There are 8 hidden switches. A switch that is on adds its own fixed numbers to the row, and there is some noise. The rows also spread widely along 12 directions, which tell nothing about the answers.
Known rows, each followed by its switches (1 for on, 0 for off):
[ -8   3  -5   0  -1 -11   8  11  -4  -1   6  10   5   4   5   4  -2   4
  13   9   2  10   3  -1  -1   4  -8  13  -5  -2  -5   4   4   1 -12  -2
  -6   8] : 0 1 0 0 1 1 0 0
[ -4   5  -6  -3   1  -6  -8  -1  -1   5   5   8   4   2   1  -3   4 -12
   6  -1   5   0 -10   5   7  -3   5   6  -7  -2  -5   5  -2   3 -11   9
   8   0] : 1 0 1 0 0 0 1 0
[ -9   3  -8  11  -6  -2  -9   4  -7   0   1  19 -10  10  12   3  -4   5
   3 -13  -3   9  -5   0  -6   4  -4  22  -5  -7  -4  12  11  -9  -1   3
  -9  13] : 1 0 0 0 0 1 0 1
[-10   3  -8  -5   2 -13   6   7   2   4   9   0 -15   6  -3  -3  18   1
   6  -2   5   4   1  -5  -1  -7  -1  10   0  -8   0   7   0  -4  -6  -9
   4  16] : 0 0 0 0 0 1 0 0
[  7  -1 -17   0   4  -1   5   4   6  -5   7   0  14   2 -13   1  12 -12
   6  11   5   7 -11   8   3  -2   0  10   3   0  -8  -7   7   6 -12   5
  17   7] : 1 1 0 0 0 0 0 0
[ -8  -1  -5 -11  10 -17  19  -1  -6   7  16  16 -11  -6   0  -3   3  -2
  13   6   8   5  -9   3   3   2 -13  11 -10  -4  -7  11  16  -6  -9   0
  -3  28] : 0 1 1 0 1 1 0 1
[  8   5  -9  14   0  28 -11  -3   6   3   4  11  15  -4  -8  -1  -8  -3
   3 -19  -7  -9 -13   7   1   7  -3  13  -1  -9   0   5   1   5  -4  12
  -9  -1] : 1 1 0 0 0 0 0 0
[  3   1 -14  13  -6   2  -3  10   7  -6   0  12  -2  10   4  13  -4 -13
  -2  -1   3  13  -9   7  -5  -8   2  10   0   0 -15  -2   2   0  -4   8
  15  -3] : 0 0 0 0 0 1 1 0
[ -1   8   4 -20   8 -16  17  13  -1  10   9  -3  -4 -13 -14  12   4   1
  13  20  -1  -1   7  -3 -14  -8 -12  -5 -10  -6   0  -2 -20   5 -19   2
  -3   1] : 0 0 0 0 0 1 0 0
[ -9   3  -2  -5   0 -11   3  12  -3   6   5   7   2   2  -6   5   4   3
  10   9  -5   3   7  -1  -5   0  -5  13 -11   4  -2   0  -2  -3 -13   6
  -8   5] : 0 1 1 0 0 1 0 0
[ -3   1 -10  11  -7   8  -4   5   8  -1  -1   8   4   3   9  -2   0  -4
   3  -9   4   5  -7  -2   7   1   7  13   0   0  -7   0   7   4  -1   4
   6   3] : 0 1 1 0 0 0 0 0
[ -1   2 -14   5   5  -7  -4  -1   0  -8   1  10   5  13   2   1   0  -6
   6  -4   4  10   0   9   0   0   0   7  -1   1  -7  11   8  -2  -3   2
   4   6] : 0 0 0 1 0 0 0 1
[-15  15  -5  -7  14 -11  -2  -1   4   9   9   9  -5   3  -7   6  -2  -5
  12 -10   3  -7  13   6   1  -5   0  -4 -13  -5  -4  16 -13   3 -10   5
 -12  -8] : 1 1 1 0 0 1 0 0
[-15   7  -4   4  -8  -9  -9   1 -23  -2   9  23   4   4  29   2 -16   8
  15  -6   8   1 -15   0   6  11  -7  15  -9 -20  -1  19  12  -5  -4  -1
 -10   7] : 0 0 0 0 1 0 0 0
[ 10  15   1  -3   5   8   1  13  15  -4 -15 -16   5  13 -15 -21  13  -2
  -7 -16 -15  25  18  -7  -3  -5  -1   1  12  20   7   4  -2   7 -13  12
  -2  12] : 0 1 1 0 1 1 0 1
[  2  -5  -4  -4  -1   0  -2   1 -13   8   9  16  -3  -2 -12  -3   4   3
   6  -2 -14   3 -14   6  -7   5 -11  22 -10   4   5   0   7  -8 -12  17
  -7  23] : 1 0 0 1 1 1 0 0
[  0   7  -7  11  -1  11  -4   7  23   6  -3   5  -4  -2   5   3  -4  -9
   1 -13   7   8   2  -4   1  -4   4   6   2  -5  -9   5 -13  12  -6   0
   4 -10] : 1 0 0 1 0 0 1 1
[ -8   9 -23   1   7  -3  -5   2   8 -11  -2   3   6  13  -5  -3   7   0
   6 -26   0  10   8   9   8  -4   8   0   0  11  -5  12   9   9   0  13
   5   3] : 0 1 1 1 0 1 0 0
[ -5  13  -5  -6   3  -6  -8  -2   1  -8 -11 -13  10   8  14 -20   4   5
   9 -25  -2  12  14 -10  15   5  10  -8   7   7  10  18   2  13  -2   3
  -7   1] : 1 1 0 0 0 0 0 0
[  8  -5 -13   1   5  15  14   6  22   2   1  -6  15 -10 -25  -7  14   4
   5  -5  -9   6   7  -2   1   4  -4  12   6  13   0  -6   4  11  -6   6
  -5  16] : 0 1 0 1 0 1 0 1
[ -2   0 -10   3  -4   6   7   8  18   5  -5   2 -12  -6   0   4   4  -2
   1 -10   0   9   3  -8   0  -5   4   7   1   5  -9  -2  -1   7   1   5
   4   5] : 0 1 0 0 0 1 0 1
[ -9 -16  -9   1   0  -8   1 -12  11   9   5   5  -2   2   0 -18  13  -8
  10  -4  -3   0   5  -4  18   7  11  12  -2  18   0   3  12  -3   4   0
  -6  18] : 0 1 0 1 0 1 0 0
[  4  -5 -18   8  13   7   7  -1  10  -4   8  17  25   0 -21   6  -3  -2
  10  -1  -7   4   3  18  -2   8 -10  19  -4  13 -11   1  13   3  -8  12
 -12  13] : 1 0 1 1 0 1 1 1
[  2   6   5  10   3  13  -2   2  21  16   4  15 -16  -3  -7   8  -8 -17
  -2 -10  -1  -5   2   0 -10  -8   2   6  -8  -4  -9   0 -19  -2  -6   8
  -5  -7] : 1 0 1 0 0 1 0 0
[  5  -7 -15  -6  11 -10  -2  -9  -7  -7   1   6   4   8  -8  -3   5  -5
   7  -9  -9   7  -3  14   2   0  -1   0  -3  18   0   8  13  -4   0  13
   3  15] : 0 0 0 1 0 0 1 0
[  4  16  -4  -2  -9  14  -1  19  -2   2  -3   0   5 -11   0  -1  -2   8
   3 -12  -4   7 -12  -4  -5  -1  -5   5  -5  -7   3  -1  -7  14 -15  19
   4   2] : 0 1 1 1 0 1 0 0

New rows, each followed by its switches (1 for on, 0 for off):
[  5   3  -1  -6  -2   1  10   9  10   2  -2  -1   6 -14   6  -1  -3  -3
   8   0   4   7  -3  -7   2  -1   2  -3  -1   3  -3  -4  -5  14  -8   8
   8   4] : 0 0 1 1 0 0 0 0
[  5  -8 -16   7   2  10   7   3  18   0   0  11  -1  -5  -9   4   6  -5
   1 -10   1   6  -6   5  -1  -3   2  12   0   9 -12  -5  10   4   3   9
  11  13] : 0 0 1 1 0 0 0 1
[ -8  12  -6 -12  10 -13  12   6  12   9   9  -1 -27  -6  -4   6  11  -8
   6  -6  12   1   2  -4  -4 -15   1  -7  -3 -14  -5   8 -16   7  -8  -4
  11   2] : 1 0 0 0 0 1 0 0
[ 12   1 -10   1   3  15  15   4  13   0   7  11  20 -18  -7   1 -11 -10
   9   1   3   3 -14   8   8   4  -4   3  -2   4 -10  -6   5  18 -11  19
   6   6] : 0 1 1 1 1 1 0 0
[ -8   7 -32 -24  22   0  20  -7   9   7  25   4  -4 -33 -25  11  16   1
  18 -16  16 -19 -20  17  11  -9  -3 -11  -6 -18  -9   9  -3  26  -6  12
  16   7] : 1 0 0 1 0 1 1 0
[ -1   0  -8   3   0   9  -4  -2   8  14  10  16 -14  -7  -7   3   2 -13
   2 -11   5  -8 -18   6   2  -6   3   8 -11  -6  -8   2  -4   0  -4  11
  11   3] : 0 1 1 1 0 0 0 0
[ -1 -12  -9  -1   2 -18   4   0  -7  -5   4  16   6  16  -8   0   6  -7
   7  13  -9  14   1  10  -1   2  -3  19  -5  22  -7  -3  21 -13  -6  11
   0  23] : 0 0 1 0 1 1 0 0
[  0  -3 -15   7   8 -13  -6  -8   0 -11   1  12   0  23   2  -4   1 -15
   4  -9  -1  15   2  14   3   0   3   7  -1  14  -7  13  15  -7  -2   7
   3  11] : 1 0 0 1 0 1 1 0
[  3  15   1 -11  -2   8 -18   3  -8   9  -5  -7   3  -4  -7 -14   6   1
   3 -18 -12  -2  -7  -2   2   0   3  -2  -6  -1  14   7 -17  11 -15  22
  -1  -5] : 1 1 0 1 0 0 0 0
[  1  10  -3  -6   6  -1   2   6  11   8   4  -3 -11  -1 -14  -2  11  -8
   1  -8  -1   3   4  -2  -5  -9   1   0  -2  -3   1   4 -17   6 -13   7
   5   1] : 1 0 0 1 0 1 0 0
[ -8  -9  -4   2   3  -9  13   3  18   8   5   6   6  -3  -1   5   4   1
  13  13   4   1  15  -7   2   3  -1  13  -1   2  -8   0   0   0  -3 -14
 -10   7] : 0 0 0 0 0 0 0 1
[-10  10   0 -15  16 -19   6   2   2   7   9  -1   2   0  -7  -3   7   1
  16   0   4   0  16   0   1  -4  -5  -7  -8   0   3  15 -13   4 -14  -4
  -9   2] : 0 0 1 1 0 0 1 0
[  7  -4 -11   2   0  -7  -3   4 -14 -10   0  13  19  10  -2   6 -10  -4
  10   9 -10  13  -5  16  -4   6  -8  11  -9  17  -6   1  13  -2 -11  20
  -2   6] : 0 1 0 1 0 1 1 0
[-15   2  -4 -13  16 -22 -12  -6  -7  15  11   7   2  11 -22  -3  16  -1
  13   5  -8  -5  15  10  -1   0  -6  10 -16   5   3  15 -12  -9 -17   1
 -18   3] : 1 0 0 1 0 0 1 1
[  5   8  -2   7  -4   2 -10   6   8   0  -1   4   9   9   3   6  -6 -19
   1   8   5   4  -3   3  -1  -7   7   0  -1  -6  -8   0 -13   3 -11   5
  11 -16] : 0 0 0 0 0 0 0 0
[ 10  11   2  -5  -5   7  14  20   5   1  -5   2   4 -15   4   6  -9  -5
   5   6   0  17 -10  -6  -6  -2  -6   3  -2   2  -7 -11  -5  17 -19  20
  11   2] : 1 1 1 0 1 1 0 0
[ -8   5  -5  -8   1 -13  -1   6  -5   5  -2  17  -9  -3   4  16  -8  -4
   7   3  -2   7  -1   5  -7  -5   0   4 -16   6 -12   1  -5   2  -9  21
   2  -3] : 1 0 1 0 0 1 0 1
[-12  18 -16   1  14  -6  -8  -6   3  -4  10  11   7  12   2  -3  -3  -5
  10 -20  13   1   5  12  11  -1   0  -3  -1 -16  -5  31  -2   6  -6  -3
  -4  -5] : 0 0 0 1 1 0 0 1
[  2  10  -1   1  -4   4  11  21   5   1   1  -6   6  -4   1  -1   6  11
   6   6   2  14   2 -12  -8   3 -12  14   4 -12   1   1  -2   6 -15 -10
  -2  11] : 0 1 0 0 0 0 0 1
[ -4  -4 -12   1   3  -5   8   2  16   4   4   7  -4   1  -8   3   6 -12
   6   1   2   8   3   2   6  -3   4   9  -1  10 -11  -3   2   5  -5   5
   6   6] : 1 1 0 0 1 1 0 0
[ -5  16 -11 -14  16 -12   2   2  13  -2   0  -6  -1   8 -11  -8  12 -13
   4 -15   5  12  14   6  10 -14   7 -16   2  10  -4  14 -11  14 -11  11
  11  -3] : 0 0 1 1 1 1 1 0
[  2 -10 -22  25  -5  14  -8  -2  26  -1   0  22  -2  12  -5   5   1 -25
  -7 -11   3   9  -8  12   5  -6  14  21   1  12 -22  -5  12  -3   6  12
  16   3] : 0 0 1 1 0 1 0 1
[-16  10 -16 -16   4 -18 -10   4  -2   6   2  -1 -15   9  -9 -11  26  -4
   3 -13   1   8   0   3   9 -11  10   2  -8   7  -2  12  -2   3  -9  15
  14   7] : 0 1 1 1 0 1 0 1
[ -8  -9  -6 -10  -4  -8  -6  -6   6  10  -3  -4  -2  -5   1 -13  15  -3
   7  -8  -5   0   2  -8  15   0  16   2  -2  17   4   0  -2   6   1  10
   4   6] : 0 0 0 1 0 0 0 0
[  7  -2 -14  -4   8  -2  19   8   7  -7   4   8   7 -10  -8  18  -4  -1
  10   5   3  10  -4   7  -7  -2  -8   5   1   2 -12  -7   6  10  -6   6
   9   8] : 1 0 0 0 1 0 0 0
[ 10  11   0  -8   7  -2   5  -3   2  -7  -3  -6   6   2   4 -17  -4 -11
   3 -11  -2  12   1  -2   8  -1   1 -14   8   4   5  12   2   8  -7   9
   1   9] : 0 0 0 0 1 1 0 0
[  3  12  -8 -11   6   1   5   2   3   4   2   2 -22  -6  -2   2   0 -10
   0 -18   3   6 -11   3   0 -12   2 -12  -3  -5  -5   9  -6   9  -4  16
  15   2] : 0 1 0 0 1 1 0 0
[-14  -2 -11  -6  -7 -11  17   8  10   0   1  -7  -5 -12  20  -8  12  11
  13  -8  10   9   2 -20  14   3   7   6   7  -2   0   3  10  13   4 -10
   4  19] : 0 0 0 0 0 1 0 0
[  5  10   0  17   0  14 -17   5  12  -2 -13  11   5  23  -6  -7  -7  -8
 -10 -23 -19  21  15   4  -7   0   0  15   3  18  -4   8  -2  -4  -8  16
 -14  -1] : 1 0 1 0 1 1 1 1
[ 15  -3  -8  -7   5   1  12  18   1  -7  -9  -7   8  -2 -23  10   8  12
   5   3 -19  21   8   3 -20  -2 -14  10   0  23   2 -14   0   7 -14  15
   2  15] : 1 1 0 1 0 0 1 0
[ -6  -8 -15   4   5 -10  -8  -9   7   2   1  18   1   9   1   5  -4 -19
   7  -3   3   8   0  14  12  -1   9   6  -8  18 -15   4   3   3  -3  13
   8  -6] : 1 1 0 1 1 0 1 0
[  7   0  -7   6   3   4  13   9  22  -2  -1   1  -7   4  -5   1   6 -11
  -3  -6   1  15   4  -2  -5  -9   0   5   6   9 -10  -4   2   2  -3   0
   9  11] : 0 0 1 0 0 1 1 0
[ -6   6 -16  -5   9 -13   1   8   1 -12  -3   1  20  16 -15   1  10   5
   9  -4 -11  16  18   8   0   0  -1  10   2  21  -3   2   9   5 -11  13
  -5   8] : 1 0 1 0 1 1 0 0
[  3  12   4   1   7  12   4   6  23  11  -2  -4   1 -11  -6   2  -4  -3
   4  -8   0   0  13  -8  -5  -3  -1  -2   2  -8  -2   5 -22  12  -9  -2
 -10 -10] : 1 0 0 0 0 0 0 1
[  3   1   2   0  -6  13 -23   5 -12   9  -7   3  19   2 -18  -2   1  12
   4  -9 -31  -4   3   1  -9   9  -4  18 -10  14  12  -4  -9  -2 -12  26
 -22  -2] : 1 1 0 0 0 0 0 0
[ 10  -2   8  -8  12  -5  20   3  16   8   4  -6   5  -8 -18  -5   5  -4
  11  12  -9   4  19  -6  -9   3 -10   2  -1  11   5  -3 -10   3 -15  -3
 -16  14] : 1 0 0 1 0 1 0 0
[ -1   8 -13  -6   9   9   1   3   9   8  10   0   8  -8 -22  -5  13   2
   9 -12   0  -4  -3   5   6   0  -4   7   0  -6   2   5  -7  13 -13   7
   0   5] : 1 1 0 1 1 0 0 0
[  5  -9  -1  -1   1 -30   7  -3   9  -6  -5  11   9  12  21   8 -15 -40
   9  35  14  24   2   7  12  -4  13  -6  -3  22 -23  -7   1   4 -11   6
  22 -11] : 1 0 0 0 1 0 1 0
[ -2   1  -7 -10  13   3  12   1  11  17  20   5 -10 -16 -26   2  18  -4
   7  -4   5 -13 -11   5  -4  -7  -9   9  -6 -12  -2   1  -7   2 -12  -1
   3  15] : 1 0 1 0 0 0 1 0
[  8  -7   4   4  -2   1   7  -5   2   9   5  14  -2  -6   7 -10  -6 -12
   6   6  -2   6 -11  -2   0   9  -6  15  -5   2  -1   3   8  -5  -8   6
  -7  20] : 1 0 0 1 0 1 0 1
